The first 6 rows are patterns. Each new row is the sum of 2 different patterns, raised or lowered, with some noise. Before adding, each is slid sideways (what falls off one end comes back at the other) and multiplied by a number that may be negative. Names go in the order of the patterns.
Some rows, each with the names of its patterns after it:
[-1.98  2.50 -1.50  3.32  0.42  2.08  0.09  1.21 -2.11 -1.42 -2.87 -1.87
  0.66  1.45  0.45  0.65 -0.89 -0.72  1.31  1.74 -0.43 -1.26  0.59  1.12
 -1.48  1.41  0.01 -0.81 -1.77  2.63 -1.28 -1.35 -3.19 -0.19  0.94 -0.67
 -1.95  0.26 -1.32  2.34 -0.57 -0.88  0.67]  k_2
[-0.95  0.46  4.09 -1.88  0.75 -3.33  2.18 -1.03 -1.08  2.08  3.10 -5.86
 -1.35  1.19 -0.71  1.30 -0.92  0.27 -0.76  2.34  2.34  1.89  3.16  0.17
 -1.46  0.39  2.42 -1.75  2.07  0.35  2.90  0.77  1.16  4.49 -1.90 -0.11
  1.41  1.67 -0.88  1.24  1.79 -1.62  3.39]  k_626
[ 0.17  0.31 -0.02 -0.36 -0.88  0.08  1.73  0.60 -2.15  0.54  1.84  1.02
  0.89  1.20 -0.77 -0.59  2.97  1.59  0.66 -1.19  1.86 -1.48  1.98  1.13
 -0.50 -1.87  2.97  2.35  2.57 -2.60  0.59  0.32 -1.70  0.42  1.14 -0.69
  1.00 -0.87  0.62  0.96 -3.89  0.91  1.41]  k_156
[ 0.73  1.00 -0.95  1.24 -1.08 -1.34  1.56  1.25  1.03 -0.60 -1.43 -1.75
  0.74 -1.67  0.35 -1.91 -0.65  2.34  1.14  2.13  0.26  1.35 -1.77  0.17
 -0.20 -4.15  3.05  1.68 -0.12  1.08  0.23  1.73 -1.54  0.81  2.64  1.36
 -2.35 -0.66 -0.09  0.46  1.84 -0.41 -1.41]  k_824
[-0.17 -0.15  2.69 -0.04  0.26  3.91 -2.58 -0.10  2.89 -0.88  1.05 -3.31
 -3.53  0.79 -0.32 -1.34  1.62 -0.51 -1.57 -2.54  0.68 -0.06  1.72 -0.13
 -2.06 -3.69  0.40 -0.93 -0.33  0.70  0.51 -1.42 -1.95  1.08  2.44 -1.26
 -0.98 -2.87 -2.65  1.70  0.20  0.43 -1.62]  k_866
[-0.66  2.08  0.97 -0.18 -1.76 -1.53  1.16  2.29 -0.96  0.51  0.57 -1.34
 -3.02  1.75  1.78 -0.36  0.47  1.68  1.30  2.10  0.19  1.57 -1.21  0.03
 -2.02  0.20  2.18  0.72  1.41  2.04 -3.61 -4.39 -1.82 -4.00  0.31 -1.28
 -3.40 -1.14 -1.88 -0.48  2.26  1.29 -2.80]  k_306

New rows. What belongs after each?
[-3.09 -1.85 -0.86 -6.54 -0.24 -1.50 -0.43 -1.56 -1.24 -2.25 -2.49 -2.99
 -1.22 -2.86 -4.90 -1.27  0.35 -0.87 -0.94 -1.22 -3.24 -2.02  1.35 -0.84
 -2.07 -2.87  0.05 -4.11  0.39 -1.01 -2.92 -4.65  1.73 -0.44 -0.32 -5.99
 -1.67 -1.40 -3.91 -2.63 -0.80 -3.32 -0.13]  k_2 k_156
[ 1.30 -2.09  0.23  2.55  0.69 -0.59 -0.68  0.13  0.78  2.01 -1.33 -0.12
  1.67 -0.50 -2.06  1.16  1.90  0.20  2.10  1.98  1.52  3.71 -0.49  1.83
  0.63  0.25 -0.88 -0.74  0.88  1.41  1.43  1.52 -1.95 -3.48 -1.75 -4.24
  1.13 -0.55 -1.63 -0.63 -2.05 -1.47  2.64]  k_866 k_306
[1.78 3.00 3.88 2.60 2.80 3.26 3.38 2.24 4.30 3.16 2.68 3.18 4.18 2.41
 1.89 2.76 4.43 2.69 2.64 4.85 2.67 2.33 2.51 2.70 3.91 2.72 2.17 4.78
 2.60 3.57 3.15 2.68 3.54 2.75 4.49 2.65 3.93 3.04 4.93 3.08 2.93 2.14
 2.47]  k_2 k_156
[-5.65 -2.54 -2.60 -2.38 -4.55 -4.00 -1.98 -2.93 -4.34 -4.18 -6.47 -2.49
 -3.17 -3.95 -3.15 -5.49 -2.71 -4.50 -4.15 -4.81 -1.92 -5.76 -2.24 -1.33
 -2.40 -1.82 -5.74 -6.30 -3.69 -4.25 -3.73 -2.34 -4.85 -5.66 -4.67 -2.54
 -4.19 -3.54 -2.78 -5.72 -5.69 -3.10 -2.99]  k_2 k_866
[0.96 1.63 4.51 2.60 2.48 3.48 0.56 2.54 4.01 1.66 2.27 1.68 0.55 3.23
 2.89 1.06 2.29 1.71 2.18 2.27 3.54 1.93 3.77 2.10 2.71 1.48 1.37 1.47
 1.18 2.34 1.95 2.77 1.70 2.88 5.07 0.38 1.03 1.41 0.99 2.66 1.54 3.32
 1.27]  k_824 k_866
[-2.36  0.05 -3.13  0.15 -2.62 -4.38 -3.43 -0.92 -6.05 -3.70 -4.54 -1.17
 -2.84 -2.96 -0.70 -1.17 -2.21 -2.45 -3.09  0.00 -1.88 -2.78  0.61 -3.11
 -2.28 -0.93 -2.55 -1.57 -1.33 -1.71 -3.29 -2.36 -1.63 -0.24 -2.05 -2.49
 -2.01 -1.64 -2.74 -0.31 -1.92 -4.40 -4.01]  k_156 k_306
[ 0.25 -1.11  2.15  3.10  3.98 -1.33  0.77  1.75 -0.99  2.84  2.02  0.31
  2.40 -0.49  3.14  1.35 -0.38  2.27  3.51  1.38  2.19  0.15  0.15 -0.83
  0.36  3.21  2.71 -0.40  2.00  2.29  1.79  2.61  3.23  0.39  0.17  4.14
  3.22  1.05  0.96  2.74 -0.42  2.13  3.67]  k_2 k_156
[ 2.31  2.23  4.25  1.87  1.73  5.15  2.57  6.10  1.74  4.41  4.78 -0.70
  2.62  7.67  4.24  2.96  3.77  2.37  3.17  3.38  5.13  2.79  0.58  2.95
  3.32  4.18  5.02  4.29  1.59  3.99  4.67  4.55  2.58  2.27  4.41 -0.07
  5.99  4.49  2.40  1.22  6.35  4.77  4.81]  k_626 k_156
[ 3.10  1.23 -0.48 -0.41  0.40  0.96  0.49 -0.40 -0.23  2.08  0.40  0.76
  0.42 -0.28 -0.60 -0.66  1.61  2.93  0.95 -0.91  1.84 -0.07  1.02  0.31
 -2.28 -0.52 -1.83  0.87 -0.43  2.64  0.22 -0.50  3.25 -2.25 -1.81  2.35
  1.77  1.30  1.08  1.57  0.52  0.04  0.11]  k_824 k_306
[ 2.30  0.48  4.20  3.36  1.92 -2.26  0.84  1.11  1.43  4.20  2.25  1.55
 -0.87  5.24  0.07  1.91 -3.00  1.40  0.80 -5.56  6.15  2.40 -1.75  1.31
  2.01  3.54  3.24  2.96 -0.90  4.04  0.24 -1.50  5.19  3.46  4.61 -0.07
  1.57  3.17  1.85  2.17  7.54  4.24  1.19]  k_626 k_866
[ 2.21  3.94  1.26 -1.15  1.24  1.02  0.04 -0.27  2.48 -2.57  0.05  1.49
  0.85 -2.31  1.67  3.74  1.04 -2.19  1.38  2.02 -4.32  1.57  2.37  2.43
  1.16 -1.75  1.24  2.82 -3.90  2.23 -1.02  0.82  1.27 -0.56  1.58 -3.20
  1.77 -1.57  0.20 -4.04  0.41  0.53  3.08]  k_2 k_156
[ 3.40  0.83  0.62  2.32  4.16  0.19  5.22  0.27  1.51  4.71  2.96  0.27
 -1.17  1.51  3.73  1.28  3.00  5.31 -1.01  0.71  3.27  1.10  3.65  1.37
  1.88  4.84  2.73  2.41  3.06  3.47  2.37  2.07  3.23  3.44  0.11  2.90
  4.03  3.35  1.29  1.90  3.61  0.38  2.86]  k_626 k_156
[-0.69 -0.90 -0.40 -0.97 -1.15 -0.65 -0.82  0.16 -1.02 -1.49 -1.34 -1.19
  0.63 -0.74 -1.43 -0.57 -3.73 -3.28 -2.45 -2.28 -1.12 -1.67 -1.14 -3.08
 -2.71 -1.40 -0.56 -0.62 -3.02 -0.85 -0.46 -1.90 -1.81 -0.96 -1.50 -0.60
 -0.21 -2.32 -0.87 -0.22 -2.06 -2.96  0.03]  k_824 k_306
[-2.03  1.37 -0.67  2.56  0.50 -4.36  3.61 -1.57  5.05 -0.97  0.98 -0.12
  0.70 -0.98  7.77 -0.35 -0.56  1.25 -2.29  1.51  0.79  0.53 -1.13 -2.62
 -1.12 -2.10 -2.78  2.57  1.05 -1.89  2.28 -1.63 -0.24 -3.18 -0.36  0.67
 -3.62  0.58  0.92  0.44 -0.55  1.86  0.24]  k_626 k_156
[-0.88 -0.44 -1.56  1.86 -2.06 -3.05 -0.44 -1.74  0.74  0.01  2.04 -0.59
 -3.26 -1.28  0.36 -2.14  0.97  2.10  0.34  1.78  0.12  1.27 -0.20 -0.69
  0.62  1.15 -3.33  0.00  0.34 -0.69 -1.39  0.69 -2.67 -0.83 -1.30  1.01
 -2.44  0.27  0.87 -1.11 -0.29  2.69 -2.41]  k_156 k_306
[ 1.46  1.36  0.28 -0.04  1.91  2.70  1.21  0.48  0.51  0.54 -0.74  3.20
  0.68  0.72  1.20  2.88  1.01  2.39  2.32 -0.98 -0.60  2.61 -0.09  4.54
 -0.27  1.03  1.39 -0.53  2.01  0.53  0.69  3.11  0.76 -0.44  0.99 -2.20
  1.57  2.70  0.48  0.09  1.01  0.99 -0.56]  k_156 k_824
[ 0.93  0.33 -0.19 -2.16  1.20 -0.04  0.88  2.25  2.08 -1.58  0.35  1.48
  3.17 -2.23  1.02  1.61  1.78  0.45  1.36 -1.03 -0.29  1.53  1.00  2.94
 -3.76  1.12 -3.15 -0.03 -0.72 -0.31 -2.05  2.69  1.90  2.25  2.56 -1.32
 -2.14  0.47  0.29  1.49  0.46 -2.10 -2.73]  k_2 k_824
[ 1.35  3.23 -1.19 -1.64 -0.76 -0.26  0.04  0.75 -1.35  0.80 -0.30  2.02
 -0.96 -0.58 -1.95  1.18 -0.95 -5.05  2.77  0.73 -4.34  1.62 -1.09  2.31
  1.66  1.13 -0.94 -0.20 -4.53 -0.02  2.03  1.60 -2.62  0.07 -3.04  1.67
  1.29  2.56 -0.22 -0.91  2.04 -2.19  1.88]  k_2 k_866
[ 0.93  0.58 -0.49 -0.75  0.97 -0.75  0.88 -0.67 -0.38  2.93  0.77  1.06
  0.45  1.13 -0.36  0.66  0.65 -1.68  1.45  1.16  1.07  0.99 -0.07  0.83
 -0.51  0.49  2.16  1.25 -1.77 -0.47  0.25  1.22  0.83  0.75 -0.89  0.47
  1.28  0.44  0.37 -1.02 -1.00  2.17  1.00]  k_156 k_824
[-1.78 -2.57 -1.08 -1.40 -3.53 -1.32 -1.01 -2.22 -2.31 -0.52 -0.98 -2.62
 -1.34 -2.75 -1.10 -2.08 -3.68 -1.39 -1.72 -0.46 -2.03 -0.81 -0.18 -2.38
 -3.44  0.99 -1.08 -2.68  0.16 -0.36 -0.42 -0.18 -1.13 -1.93 -1.27 -1.65
 -2.12 -1.32 -1.46 -1.85 -1.36 -0.33 -2.95]  k_626 k_306
[-3.43 -2.33 -3.75 -1.94 -2.77 -4.44 -2.03 -4.09 -1.61 -4.89  0.17 -2.02
 -0.59 -4.05 -2.28 -4.59 -4.76 -4.95 -3.79 -2.96 -1.68 -3.22 -2.40 -3.42
 -5.21 -2.02 -1.29 -3.53 -3.87 -2.81 -2.48 -4.42 -2.28 -2.47 -3.40 -5.16
 -1.13 -3.47 -3.63 -5.06 -2.96 -2.82 -3.83]  k_2 k_156
[ 1.23 -0.54 -1.09 -0.28 -2.34  1.37 -0.02  2.13 -1.64  1.41  0.94  1.31
 -1.11 -0.43 -2.84 -2.11  2.36  1.80  0.25 -0.85  0.58 -1.93  2.00  1.65
 -0.96 -2.69  2.25  2.04  0.41 -1.58  0.09 -0.57 -2.94  1.66 -0.13 -1.67
 -1.80 -1.03  0.71 -0.13 -4.62  0.53 -0.12]  k_2 k_156
[ 2.60  4.61  0.55  5.46  3.66  3.29  2.53  3.61  7.79 -0.06  4.04  2.89
  3.59  2.56  5.40  2.44 -0.08  4.08  4.23  2.91  6.41  2.64  3.37 -0.80
  5.41  1.40  2.79  4.26  5.07  0.80  1.01  3.10  2.31  3.85  2.15  3.42
  2.94  5.20  3.75  4.09  7.47  2.97  0.22]  k_626 k_156
[-0.82 -0.26  0.61  1.90 -0.88 -3.24  2.33  1.48  2.53  2.02 -0.53 -0.16
 -0.42  2.70 -0.85  1.03 -1.89 -1.16  1.11 -3.04  4.01 -0.29 -1.57  1.61
 -1.13  1.93  5.84  0.32  0.37  1.97 -1.33  1.26  1.82  2.94 -1.01 -0.32
 -1.73 -0.54  2.16  4.17  0.02  0.42  1.37]  k_626 k_866
[-2.02 -0.50 -0.32 -0.14 -3.58 -0.31 -0.96 -2.51  4.06  2.05 -2.00 -0.70
  3.36  1.05 -0.40  1.11 -2.69  2.70  2.42 -2.59  2.98  1.06  2.52 -2.94
  3.12  3.23 -0.74 -0.95  6.71  3.21  1.78  1.71  1.32  1.00  0.99  0.20
 -0.51  0.92  0.27 -0.34  2.41 -0.52 -2.46]  k_626 k_306
[-4.33  0.47 -1.28 -0.72 -2.09 -4.54 -3.44 -0.54 -3.00 -2.89 -0.70 -2.50
 -1.86 -1.70 -2.47 -1.42 -3.47 -1.71 -2.23 -1.86 -1.43 -0.49 -1.91 -1.08
 -1.20 -3.83 -1.40 -3.60 -1.94 -0.60 -1.72 -1.90  0.08  1.05 -3.76 -5.13
 -3.71 -2.17 -2.15 -3.90  0.44 -2.86 -4.96]  k_824 k_866
[ 0.50  3.78  0.01  1.54  6.35  0.80  5.02  4.54 -3.86  0.51  0.51  2.17
  1.19  2.64  0.80  0.22 -1.59  7.55  6.25  3.19  1.27  1.28  5.65  3.68
  3.60 -0.59 -0.41  2.53  2.35  1.88  4.59  3.28 -0.44  1.61  2.92  4.22
  0.09  2.85  3.59  0.25  6.68  3.29  3.25]  k_626 k_306
[-1.11  5.83 -3.13  0.52  0.56 -0.55  0.73 -6.13 -0.48  1.71 -0.64 -1.81
  2.88 -0.60 -2.32  0.09 -1.82  1.66  1.91 -3.12  0.90 -3.00  4.22 -1.82
  1.56  2.42 -0.79 -3.13  4.65  3.05  1.77  0.49 -1.15 -0.75 -1.70  2.94
 -1.30 -0.93 -2.19 -2.39  0.59  4.52  0.53]  k_626 k_866
[-0.01 -1.09 -3.46 -4.23  0.01 -0.65 -0.62  0.30 -0.44 -1.92 -1.66  0.99
  1.08 -2.13 -1.14 -2.43 -3.18  1.26 -0.36 -0.55 -2.53  0.31 -1.12  1.08
 -1.99 -0.37  3.08 -2.76 -1.34  1.87 -1.71  1.27 -3.35 -3.74  0.47 -1.61
 -0.58  0.10  0.37 -1.61 -1.85  0.16 -0.26]  k_2 k_866
[ 2.70  1.41 -3.41  1.47  3.03  2.92  3.34 -2.01 -2.68 -2.21  2.99  0.06
 -2.31 -4.18 -0.64  0.50 -3.26  0.75 -2.58 -2.85 -0.35 -2.31  3.42  5.10
 -3.11 -1.84  0.85 -2.64 -1.55 -0.41 -0.11 -1.66 -1.99 -1.22 -0.69  2.96
  2.72 -2.89 -0.52 -1.71 -3.02  1.66  4.31]  k_866 k_306
[ 1.26  1.66  0.69 -1.37  0.40  4.00 -0.91  0.77 -0.74 -1.07  2.20  1.92
  2.05 -0.30 -2.05 -1.68  2.48 -1.59 -0.39 -2.13 -0.75  1.82  2.20  2.95
 -1.05  0.72 -1.81  1.43 -1.02 -2.65  2.09  1.38  0.80  2.63 -1.18  0.76
 -2.87  2.85  2.65  1.64 -0.66 -0.31 -0.47]  k_156 k_824
[-0.55 -0.98 -1.19 -0.90 -0.81 -0.74 -1.99 -0.41  0.57 -0.21 -1.74 -1.94
 -1.41 -1.75 -0.87  0.95 -0.55 -0.77  0.36 -0.09 -1.23  1.29 -1.15 -0.58
 -0.25 -0.55 -2.66 -0.86 -1.80  0.02 -1.11 -0.71  0.86 -0.32 -1.59 -0.95
 -0.77 -0.38 -1.10 -0.58  2.43 -1.71 -1.82]  k_156 k_306
[2.90 1.82 2.91 2.80 2.88 3.88 2.08 2.70 0.47 4.05 4.67 5.89 2.37 3.58
 2.96 5.33 3.15 1.87 0.78 1.57 3.14 1.36 5.20 1.49 3.81 4.07 0.10 0.43
 2.81 1.37 3.81 2.36 5.58 3.26 0.50 0.91 4.41 3.02 3.36 2.84 0.76 2.25
 4.16]  k_2 k_824
[-1.35  1.25  1.39 -0.77  0.53 -0.58  2.99 -2.87 -0.63 -2.79 -1.21  0.74
  2.11  1.62  1.51  1.64 -0.10  1.28  0.22  0.20  3.75 -0.70 -0.42  1.05
  0.21  1.90 -2.14 -2.76  2.02 -0.68 -0.50  1.97  1.40 -2.45 -0.30  1.81
  2.76  1.71 -0.26 -0.51 -0.64  0.52  0.71]  k_2 k_866
[ 4.18  3.14  6.02  2.31  4.70  6.15  6.21  4.65  3.93  0.95  6.58  5.12
  5.32  1.96  4.53  4.55  2.49  6.09  3.05  5.89 -1.39  4.04  3.53  4.92
  3.57  7.15  4.69  6.07  8.67  4.78  3.10  2.56  5.08  3.52  6.50  3.80
  1.83  2.52  7.89  5.69  5.28  2.89  3.26]  k_2 k_156
[-5.24 -1.16 -4.42 -3.71 -1.11 -0.39 -3.39 -2.56 -2.72 -4.84 -4.82 -2.76
 -2.81 -4.39 -5.01 -2.41 -3.32 -0.03 -1.70 -5.03 -4.78 -4.02 -2.27 -4.79
 -2.47 -5.66 -3.88 -4.29 -6.40 -1.36 -3.95 -5.51 -3.98 -3.78 -0.53 -1.65
 -3.38 -3.33 -0.79 -5.72 -2.34 -1.44 -1.86]  k_626 k_866
